The groups are shells around one centre, one inside the other: the same stretched ball of 4 dimensions in 10 sizes.
Some rows, each with its group after it:
[ 1.05  0.44 -2.64  0.50 -0.87 -1.05 -1.73  1.55 -0.58 -1.24 -1.87  1.54
 -0.86  0.00 -2.46 -2.38 -0.78  0.37  0.30 -0.38 -1.65 -0.99 -4.40 -1.23
 -0.14] : E
[-0.38  0.27  1.59  0.38  0.80  1.06  1.73 -0.96  0.91  0.66  0.77  1.14
 -0.56  1.76  0.80 -0.40  0.81 -1.50  0.02  1.03  0.33  1.33  1.28 -0.43
  0.09] : N
[-0.48 -0.79 -0.36 -0.92 -0.63 -0.51 -0.46 -0.13 -0.90  0.07  0.31 -2.32
  1.51 -2.15  0.42  2.13 -0.11  1.97  0.00 -1.22  0.80 -0.82  1.58  1.67
  0.41] : J
[ 0.59  0.31 -2.01  0.47 -0.95 -1.04 -0.99  1.16 -0.24 -0.62 -1.55  1.45
 -0.63  0.75 -2.95 -1.61  0.06  0.31  0.18 -0.21 -1.15  0.19 -2.91 -0.85
  0.36] : R
[-0.39  0.82  0.99  1.25  2.05  0.78  1.31 -0.47  1.22  0.49  1.02  3.70
 -1.75  5.36 -0.54 -0.82  0.47 -3.32  0.89  1.44 -1.17  1.09 -0.03 -0.67
 -1.16] : H
[-0.69 -0.26 -0.51 -0.03  0.92 -0.55 -0.56  0.09 -0.44  0.12  0.94  0.31
  0.33  1.87 -0.58  2.03 -0.34 -0.16  0.91 -0.68 -0.55 -0.91  0.90  1.60
 -0.94] : N
[-0.06 -0.04 -1.13  0.05  0.87 -0.46 -1.21  0.52 -0.73 -0.58  0.40  0.45
 -0.01  0.81  0.02  0.76 -1.17 -0.11  0.93 -0.73 -1.04 -1.98 -0.93  0.88
 -1.28] : B
[ 0.15 -0.40 -2.32 -0.41 -0.85 -1.47 -1.96  1.13 -1.27 -0.76 -0.79 -0.81
  0.75 -1.13 -1.70  0.86 -0.78  1.83  0.45 -1.51 -0.69 -1.63 -1.46  1.04
 -0.10] : V
[-1.36 -0.47  0.09 -0.05  0.80 -0.74  0.21 -0.32 -0.08  0.92  1.34  0.24
  0.68  3.07 -1.57  3.31  0.73 -0.16  0.85 -0.59 -0.02  0.50  2.80  2.31
 -0.39] : K
[-0.69 -1.25  1.28 -1.72 -1.15  0.46  0.73 -1.20 -0.80  0.54  0.76 -4.61
  2.50 -5.09  2.90  2.66  0.34  2.96 -0.80 -1.15  2.52 -0.36  3.85  1.90
  1.39] : K
[-0.54  0.99  1.23  1.64  1.38  0.59  2.23 -0.55  1.92  1.11  0.48  4.65
 -2.10  6.79 -2.57 -1.36  1.88 -3.63  0.54  2.06 -0.96  3.32  0.29 -1.27
 -0.11] : K
[ 0.01  1.21  0.25  1.75  2.22  0.58  0.83  0.08  1.29  0.11  0.51  5.07
 -2.54  6.47 -1.48 -2.00  0.16 -4.02  1.12  1.66 -2.07  0.90 -1.84 -1.40
 -1.57] : E
[ 0.41  0.23  1.13  0.03 -1.09  1.01  1.73 -0.68  0.79  0.30 -0.80 -0.05
 -0.28 -1.49  0.55 -2.23  1.20  0.05 -0.98  1.02  0.99  1.99 -0.04 -1.67
  1.64] : X
[-0.62  0.91  0.92  1.55  1.95  0.47  1.61 -0.41  1.55  0.87  0.90  4.53
 -1.99  6.96 -2.06 -0.69  1.17 -3.69  0.95  1.69 -1.33  2.17  0.19 -0.67
 -0.87] : X
[-0.85  0.44  1.60  0.88  1.40  0.74  2.00 -0.93  1.33  1.14  1.16  2.60
 -1.01  4.70 -0.81  0.22  1.40 -2.52  0.48  1.33 -0.18  2.22  1.81 -0.10
 -0.21] : H
[-0.32  0.54  0.16  0.91  1.75  0.25  0.36 -0.06  0.55  0.14  0.85  2.79
 -1.22  4.21 -0.61 -0.17 -0.11 -2.34  1.01  0.68 -1.28  0.02 -0.40 -0.04
 -1.32] : N
[ 0.15 -0.40 -0.56 -0.57 -1.66 -0.43 -0.04  0.11 -0.43 -0.05 -0.96 -1.52
  0.86 -2.52 -0.70 -0.10  0.55  1.91 -0.60 -0.56  0.78  0.49  0.01  0.06
  1.42] : N
[-0.99 -0.37  1.35 -0.24  0.12  0.31  1.49 -1.00  0.45  1.11  0.97 -0.49
  0.66  1.00 -0.03  1.79  1.31  0.00 -0.05  0.15  1.04  1.57  3.12  1.08
  0.68] : H
[-1.05  0.51  1.69  1.05  2.07  0.75  1.97 -0.97  1.40  1.21  1.62  3.14
 -1.20  5.92 -0.79  0.69  1.24 -3.14  0.84  1.38 -0.50  1.98  2.07  0.22
 -0.76] : X
[-0.25 -0.44 -2.00 -0.29 -0.52 -1.50 -1.60  0.90 -1.05 -0.35 -0.34 -0.48
  0.76  0.11 -2.11  1.61 -0.39  1.44  0.61 -1.39 -0.64 -1.11 -0.53  1.48
 -0.19] : E
[-0.45 -0.71 -1.14 -0.77  0.23 -0.82 -1.52  0.33 -1.36 -0.41  0.66 -1.73
  1.30 -1.21  0.51  2.58 -1.15  1.54  0.71 -1.65 -0.13 -2.41  0.69  2.18
 -0.83] : R
[ 0.28  0.54  0.43  0.66 -0.51  0.45  1.35 -0.19  0.98  0.32 -0.82  1.82
 -1.01  1.38 -1.35 -2.24  1.27 -0.99 -0.38  1.17 -0.07  2.23 -0.87 -1.66
  1.00] : L
[ 0.96 -0.05 -2.73 -0.18 -1.74 -1.31 -1.93  1.47 -1.08 -1.19 -2.03 -0.37
  0.18 -2.25 -2.07 -1.46 -0.69  1.94 -0.08 -1.06 -0.83 -1.17 -3.49 -0.55
  0.55] : E
[-0.65 -0.66  0.86 -0.79 -0.38  0.26  0.71 -0.81 -0.27  0.55  0.68 -2.05
  1.28 -1.71  1.18  1.80  0.49  1.26 -0.25 -0.51  1.31  0.20  2.59  1.26
  0.72] : J
[ 0.04  0.07 -0.47  0.19 -0.84 -0.38  0.32  0.19  0.21  0.17 -0.79  0.62
 -0.13  0.54 -1.85 -0.67  0.88  0.27 -0.17  0.13 -0.05  1.25 -0.47 -0.42
  0.90] : J
[ 0.67  0.67  0.48  0.70 -1.04  0.67  1.60 -0.18  1.13  0.18 -1.38  1.77
 -1.18  0.48 -1.26 -3.39  1.43 -0.83 -0.78  1.45  0.10  2.62 -1.55 -2.50
  1.52] : V
[-0.79 -0.55  0.66 -0.52 -0.40 -0.06  0.80 -0.66 -0.04  0.75  0.57 -1.26
  1.03 -0.33 -0.09  1.83  0.93  0.90 -0.14 -0.37  1.04  0.90  2.54  1.23
  0.81] : L
[-0.93  0.09  0.47  0.45  2.48  0.21  0.08 -0.37  0.09  0.33  1.97  1.70
 -0.43  4.09  0.52  2.00 -0.58 -2.02  1.41  0.04 -0.98 -1.03  1.36  1.49
 -1.98] : V
[ 0.85  0.68  0.06  0.62 -0.55  0.67  0.84  0.08  0.70 -0.32 -1.20  1.64
 -1.20  0.02 -0.36 -3.35  0.44 -0.87 -0.44  1.11 -0.34  1.14 -2.32 -2.30
  0.71] : B
[ 0.81  0.46 -0.36  0.33 -0.85  0.35  0.34  0.24  0.29 -0.45 -1.27  0.89
 -0.75 -0.84 -0.41 -2.77  0.22 -0.10 -0.44  0.61 -0.23  0.64 -2.24 -1.82
  0.76] : J
[-0.55 -0.60  1.68 -0.86 -0.57  0.84  1.51 -1.25  0.09  0.73  0.65 -2.30
  1.26 -2.43  1.99  1.18  0.88  1.16 -0.67 -0.07  1.87  0.87  3.02  0.72
  1.21] : R
[ 0.17  0.23  1.44  0.04  0.61  1.42  1.27 -0.87  0.47  0.04  0.51  0.14
 -0.38 -0.66  2.50 -1.20 -0.07 -0.88 -0.21  0.79  0.46  0.05  0.33 -0.84
 -0.03] : V
[ 0.66 -0.05 -1.99 -0.16 -0.95 -0.86 -1.52  1.03 -0.91 -0.98 -1.25 -0.28
  0.15 -1.64 -1.06 -0.90 -0.80  1.30  0.12 -0.87 -0.70 -1.35 -2.55 -0.22
  0.09] : L
[ 0.45  0.15  0.86 -0.09 -0.90  0.94  1.28 -0.54  0.48  0.06 -0.70 -0.33
 -0.15 -1.90  0.96 -1.98  0.70  0.25 -0.82  0.73  0.84  1.18 -0.28 -1.41
  1.28] : B
[-1.01 -1.14 -0.27 -1.18 -0.77 -0.87 -0.41 -0.31 -1.03  0.50  0.68 -2.99
  2.16 -1.91 -0.08  3.67  0.30  2.52  0.07 -1.62  1.18 -0.52  3.06  2.70
  0.63] : K
[ 0.73 -0.72 -0.62 -1.37 -2.33  0.02 -0.60  0.07 -1.17 -0.76 -1.30 -3.82
  1.65 -6.81  1.85 -0.63 -0.48  3.45 -1.10 -1.16  1.46 -1.17 -0.56 -0.12
  1.64] : X
[-1.09  0.29  1.21  0.78  2.09  0.43  1.30 -0.75  0.91  0.98  1.73  2.50
 -0.81  5.28 -0.58  1.39  0.71 -2.57  1.01  0.84 -0.60  1.08  2.03  0.83
 -1.07] : H
[ 0.86  0.17 -1.05 -0.05 -0.46  0.05 -0.82  0.57 -0.54 -0.99 -0.95 -0.03
 -0.26 -1.90  0.56 -1.81 -0.97  0.53 -0.06 -0.25 -0.52 -1.36 -2.54 -0.92
 -0.08] : L
[ 0.16  0.65 -1.46  1.08  0.38 -0.81 -0.47  0.91  0.34 -0.21 -0.69  3.25
 -1.38  4.03 -3.32 -1.23  0.25 -1.47  0.79  0.39 -1.79  0.61 -2.36 -0.69
 -0.51] : R
[ 0.90  0.02 -0.31 -0.37 -1.11  0.51 -0.09  0.11 -0.37 -0.76 -1.10 -1.07
  0.12 -3.57  1.39 -2.11 -0.46  1.12 -0.66 -0.08  0.41 -0.65 -1.75 -1.24
  0.77] : B

New rows. What belongs after each?
[ 0.94  0.19 -1.39 -0.05 -0.33 -0.08 -1.22  0.77 -0.74 -1.21 -0.97  0.01
 -0.29 -1.93  0.58 -1.79 -1.32  0.55  0.11 -0.42 -0.79 -1.88 -2.98 -0.83
 -0.38] : R
[-0.74 -1.27  1.03 -1.73 -0.89  0.31  0.38 -1.09 -1.00  0.42  0.95 -4.60
  2.57 -4.85  2.96  3.06  0.01  2.94 -0.57 -1.38  2.29 -0.91  3.78  2.23
  0.99] : E
[ 1.00 -0.60 -1.06 -1.23 -3.10 -0.28 -0.59  0.37 -1.04 -0.80 -2.11 -3.50
  1.46 -6.91  0.63 -1.50 -0.03  3.73 -1.41 -1.01  1.40 -0.38 -1.37 -0.76
  2.28] : K
[ 1.40  0.90 -0.91  0.75 -0.62  0.42 -0.08  0.71  0.35 -1.01 -1.79  2.06
 -1.58 -0.40 -0.54 -4.34 -0.33 -0.80 -0.28  0.91 -1.05  0.14 -4.24 -2.82
  0.30] : E
[-0.33  0.24 -0.33  0.61 -0.01 -0.45  0.48  0.15  0.50  0.45 -0.21  1.82
 -0.59  2.93 -2.52 -0.15  1.02 -0.80  0.31  0.39 -0.56  1.52 -0.09 -0.09
  0.28] : L
[-0.34 -0.08 -1.32  0.18  0.60 -0.93 -1.11  0.61 -0.56 -0.23  0.28  0.85
  0.01  1.97 -1.51  1.24 -0.51 -0.09  0.95 -0.74 -1.07 -1.06 -0.50  1.15
 -0.93] : B
[-1.12 -1.39  0.25 -1.61 -0.25 -0.40 -0.48 -0.68 -1.38  0.37  1.40 -4.09
  2.62 -3.19  1.96  4.42 -0.40  2.74  0.14 -1.92  1.56 -1.70  3.86  3.29
  0.14] : K
[ 0.34  1.16 -0.15  1.65  0.42  0.15  1.15  0.32  1.46  0.24 -0.88  4.61
 -2.34  5.06 -3.20 -3.12  1.27 -2.84  0.30  1.78 -1.50  2.57 -2.41 -2.28
  0.14] : V
[-1.55  0.12  1.59  0.73  2.19  0.33  1.68 -1.03  1.05  1.44  2.16  2.38
 -0.52  6.03 -0.94  2.41  1.21 -2.58  1.08  0.78 -0.31  1.65  3.32  1.44
 -0.94] : K
[ 0.28 -0.92 -0.73 -1.48 -1.30 -0.17 -1.17  0.07 -1.56 -0.77 -0.33 -3.93
  1.92 -5.84  2.38  1.06 -1.16  3.19 -0.43 -1.69  1.11 -2.40  0.25  1.15
  0.53] : R
[-0.53  0.07  1.37  0.26 -0.57  0.45  2.15 -0.90  1.12  1.15 -0.02  0.70
 -0.14  1.49 -1.25 -0.26  2.11 -0.49 -0.52  1.00  0.92  3.11  1.89 -0.46
  1.53] : K
[-0.02 -0.38  0.88 -0.74  0.31  0.94  0.30 -0.73 -0.49 -0.21  0.76 -1.89
  0.81 -2.77  3.27  0.52 -0.79  0.72 -0.12 -0.37  0.86 -1.45  1.07  0.53
 -0.17] : X
[-0.67 -1.46 -0.42 -1.86 -1.10 -0.64 -1.04 -0.28 -1.75 -0.06  0.61 -4.88
  2.87 -5.08  1.91  3.73 -0.65  3.76 -0.18 -2.27  1.67 -2.10  2.81  2.91
  0.58] : K
[ 0.70  0.68 -0.54  0.67  1.02  0.51 -0.40  0.40  0.06 -0.85 -0.20  2.06
 -1.32  1.16  0.64 -2.14 -1.10 -1.53  0.58  0.50 -1.36 -1.26 -2.74 -1.23
 -1.18] : E
[ 0.15  0.35 -1.11  0.55  0.96 -0.34 -0.89  0.64 -0.24 -0.55  0.06  1.80
 -0.79  2.11 -0.79 -0.43 -0.86 -1.01  0.93 -0.12 -1.47 -1.22 -1.82  0.00
 -1.24] : L
[ 0.71  0.77  0.28  0.76  0.34  0.89  0.78 -0.04  0.71 -0.35 -0.58  2.11
 -1.45  0.98  0.28 -2.98  0.02 -1.59 -0.05  1.19 -0.68  0.54 -2.15 -2.03
 -0.06] : H
[-0.04 -0.35 -2.03 -0.27 -0.09 -1.25 -1.90  0.95 -1.20 -0.68 -0.21 -0.40
  0.57 -0.20 -1.17  1.27 -1.04  1.17  0.77 -1.40 -0.91 -2.01 -1.12  1.31
 -0.73] : X
[ 0.51  0.85 -0.25  1.06  0.61  0.39  0.44  0.28  0.72 -0.29 -0.53  3.02
 -1.68  2.68 -1.04 -2.57  0.11 -1.99  0.34  1.10 -1.25  0.63 -2.38 -1.71
 -0.40] : N
[ 0.61  0.13 -1.72  0.11 -0.71 -0.68 -1.14  0.93 -0.55 -0.79 -1.16  0.47
 -0.24 -0.61 -1.33 -1.22 -0.53  0.66  0.17 -0.47 -0.85 -0.80 -2.53 -0.51
  0.05] : J
[ 0.58  0.23 -0.64  0.10  0.26  0.25 -0.59  0.34 -0.35 -0.80 -0.33  0.46
 -0.44 -0.69  0.82 -1.33 -1.00 -0.17  0.27 -0.07 -0.68 -1.37 -1.95 -0.63
 -0.59] : L
[-1.05 -0.95  1.02 -1.11  0.68  0.32  0.20 -0.99 -0.77  0.46  1.81 -2.73
  1.77 -1.66  2.63  3.51 -0.42  1.21  0.32 -1.11  1.23 -1.40  3.62  2.57
 -0.38] : X
[-0.89 -0.86 -0.48 -0.85  0.30 -0.73 -0.88 -0.10 -1.09  0.14  1.11 -1.96
  1.56 -0.68  0.40  3.44 -0.51  1.50  0.62 -1.53  0.34 -1.60  2.16  2.65
 -0.52] : R
[ 0.99 -0.43 -0.76 -1.09 -1.53  0.28 -0.93  0.24 -1.20 -1.16 -1.10 -2.97
  1.07 -6.13  2.50 -1.22 -1.23  2.60 -0.74 -0.99  0.81 -2.09 -1.57 -0.46
  0.74] : E
[ 1.04  0.23 -0.44 -0.15 -1.04  0.53 -0.08  0.24 -0.21 -0.83 -1.29 -0.45
 -0.24 -3.04  1.05 -2.67 -0.46  0.75 -0.62  0.15  0.11 -0.50 -2.35 -1.63
  0.69] : H
[ 0.54 -0.70 -0.47 -1.36 -1.02  0.26 -0.99 -0.02 -1.42 -0.96 -0.33 -3.59
  1.55 -5.98  3.15  0.25 -1.42  2.73 -0.46 -1.35  1.00 -2.61 -0.30  0.57
  0.33] : E
[-0.38 -0.96 -1.31 -1.10 -1.09 -1.14 -1.33  0.37 -1.39 -0.22 -0.10 -2.74
  1.84 -2.73 -0.34  2.46 -0.41  2.77  0.11 -1.82  0.56 -1.41  0.97  2.04
  0.43] : X
[-0.56 -0.74 -1.52 -0.71  0.46 -1.14 -1.92  0.55 -1.51 -0.46  0.77 -1.49
  1.28 -0.56  0.02  3.02 -1.33  1.47  0.99 -1.86 -0.46 -2.73  0.59  2.56
 -1.15] : K
[ 0.95 -0.05 -0.71 -0.51 -1.05  0.31 -0.60  0.29 -0.71 -0.97 -1.08 -1.38
  0.29 -3.96  1.55 -1.80 -0.91  1.41 -0.50 -0.41  0.23 -1.38 -2.02 -0.92
  0.49] : H
[-0.80 -0.09  1.09  0.16  0.15  0.24  1.49 -0.77  0.70  1.03  0.62  0.57
  0.08  2.01 -0.85  0.93  1.45 -0.58  0.01  0.51  0.57  1.96  2.21  0.48
  0.65] : B
[ 0.60  0.09 -2.20  0.14 -0.47 -0.99 -1.68  1.20 -0.82 -1.00 -1.08  0.59
 -0.23 -0.29 -1.54 -0.87 -0.93  0.68  0.46 -0.77 -1.23 -1.45 -2.87 -0.18
 -0.39] : H
[-1.26 -0.79  0.69 -0.66 -0.13 -0.37  0.70 -0.76 -0.19  1.03  1.11 -1.54
  1.42  0.31 -0.38  3.23  1.02  1.06  0.12 -0.71  1.11  0.81  3.65  2.20
  0.61] : E
[-0.23 -0.39  1.11 -0.70  0.57  0.98  0.48 -0.87 -0.38 -0.04  1.04 -1.77
  0.81 -2.22  3.28  0.90 -0.66  0.47 -0.02 -0.30  0.90 -1.28  1.58  0.76
 -0.29] : X
[ 0.31  0.10 -1.54  0.18  0.01 -0.67 -1.19  0.81 -0.58 -0.70 -0.52  0.72
 -0.25  0.39 -1.05 -0.41 -0.76  0.18  0.55 -0.54 -1.05 -1.22 -1.96  0.06
 -0.58] : J
[-0.76  0.25  1.70  0.57  0.83  0.77  2.11 -1.04  1.23  1.15  0.92  1.73
 -0.62  3.38 -0.52  0.22  1.55 -1.80  0.13  1.19  0.31  2.38  2.09 -0.11
  0.32] : H
[-0.60 -1.13  1.00 -1.59 -0.46  0.49  0.22 -1.02 -1.00  0.22  1.07 -4.18
  2.27 -4.58  3.40  2.72 -0.38  2.50 -0.41 -1.28  1.98 -1.39  3.28  2.03
  0.54] : V
[ 0.44  1.28 -0.37  1.78  0.76  0.15  0.87  0.48  1.40  0.03 -0.80  5.02
 -2.57  5.46 -3.08 -3.27  0.88 -3.18  0.51  1.77 -1.89  2.07 -2.90 -2.31
 -0.32] : V
[ 0.19  0.73 -0.31  1.02  1.10  0.20  0.19  0.28  0.55 -0.18  0.00  2.99
 -1.50  3.43 -1.06 -1.51 -0.10 -2.11  0.71  0.81 -1.42  0.19 -1.75 -0.94
 -0.90] : J
[ 0.57  1.21  0.52  1.55  0.28  0.78  1.72 -0.05  1.67  0.24 -0.94  4.21
 -2.37  3.95 -2.01 -3.87  1.31 -2.85 -0.07  2.13 -1.02  2.76 -2.29 -2.86
  0.45] : E
[ 0.73  1.08 -1.25  1.45  0.20 -0.28 -0.04  0.93  0.78 -0.45 -1.30  4.09
 -2.16  3.83 -3.09 -3.26  0.33 -2.10  0.46  1.11 -1.94  1.11 -3.73 -2.15
 -0.26] : X
[ 0.16  0.21 -1.11  0.31  1.38 -0.19 -1.27  0.58 -0.62 -0.82  0.46  1.21
 -0.53  1.39  0.40  0.05 -1.56 -0.85  1.10 -0.46 -1.47 -2.34 -1.69  0.43
 -1.79] : E
[-0.94  0.78  1.70  1.40  2.47  0.88  2.06 -0.90  1.67  1.16  1.63  4.17
 -1.77  7.04 -0.99  0.06  1.18 -3.94  1.01  1.75 -0.96  2.10  1.45 -0.22
 -1.10] : E
[-1.16 -0.24  0.00  0.13  2.15 -0.31 -0.42 -0.22 -0.32  0.35  1.99  0.88
  0.16  3.59  0.05  3.09 -0.63 -1.15  1.47 -0.59 -0.83 -1.36  1.86  2.32
 -1.88] : E
[ 0.81  0.26 -0.16  0.09 -2.09  0.20  0.94  0.07  0.50 -0.08 -1.93  0.09
 -0.32 -2.00 -1.24 -2.96  1.25  0.86 -1.13  0.68  0.60  2.10 -1.63 -2.08
  2.15] : E
[ 0.25 -0.52  0.23 -0.93 -1.75  0.26  0.44 -0.36 -0.42 -0.05 -0.77 -2.59
  1.18 -4.30  1.12 -0.31  0.41  2.23 -0.97 -0.47  1.45  0.28  0.59 -0.13
  1.64] : L
[-0.25  0.45 -1.22  0.95  0.83 -0.86 -0.49  0.70  0.21  0.00 -0.04  2.93
 -1.06  4.45 -2.99 -0.02  0.18 -1.49  1.04  0.16 -1.66  0.34 -1.29  0.14
 -0.85] : R
[-0.31  0.54  0.54  0.94  0.42  0.19  1.37 -0.28  1.12  0.70  0.00  2.70
 -1.16  3.86 -2.05 -0.92  1.39 -1.85  0.22  1.17 -0.50  2.29  0.08 -0.80
  0.31] : L
[-0.87 -0.16  0.85  0.03  1.57  0.38  0.50 -0.66  0.07  0.49  1.63  0.43
  0.14  2.16  0.94  1.92 -0.12 -1.01  0.81 -0.05 -0.08 -0.46  2.01  1.38
 -1.04] : N
[-0.85  0.06  0.05  0.44  2.12 -0.10 -0.16 -0.16 -0.02  0.26  1.64  1.66
 -0.37  3.97 -0.15  1.93 -0.50 -1.68  1.35 -0.13 -1.05 -0.93  1.02  1.49
 -1.77] : R
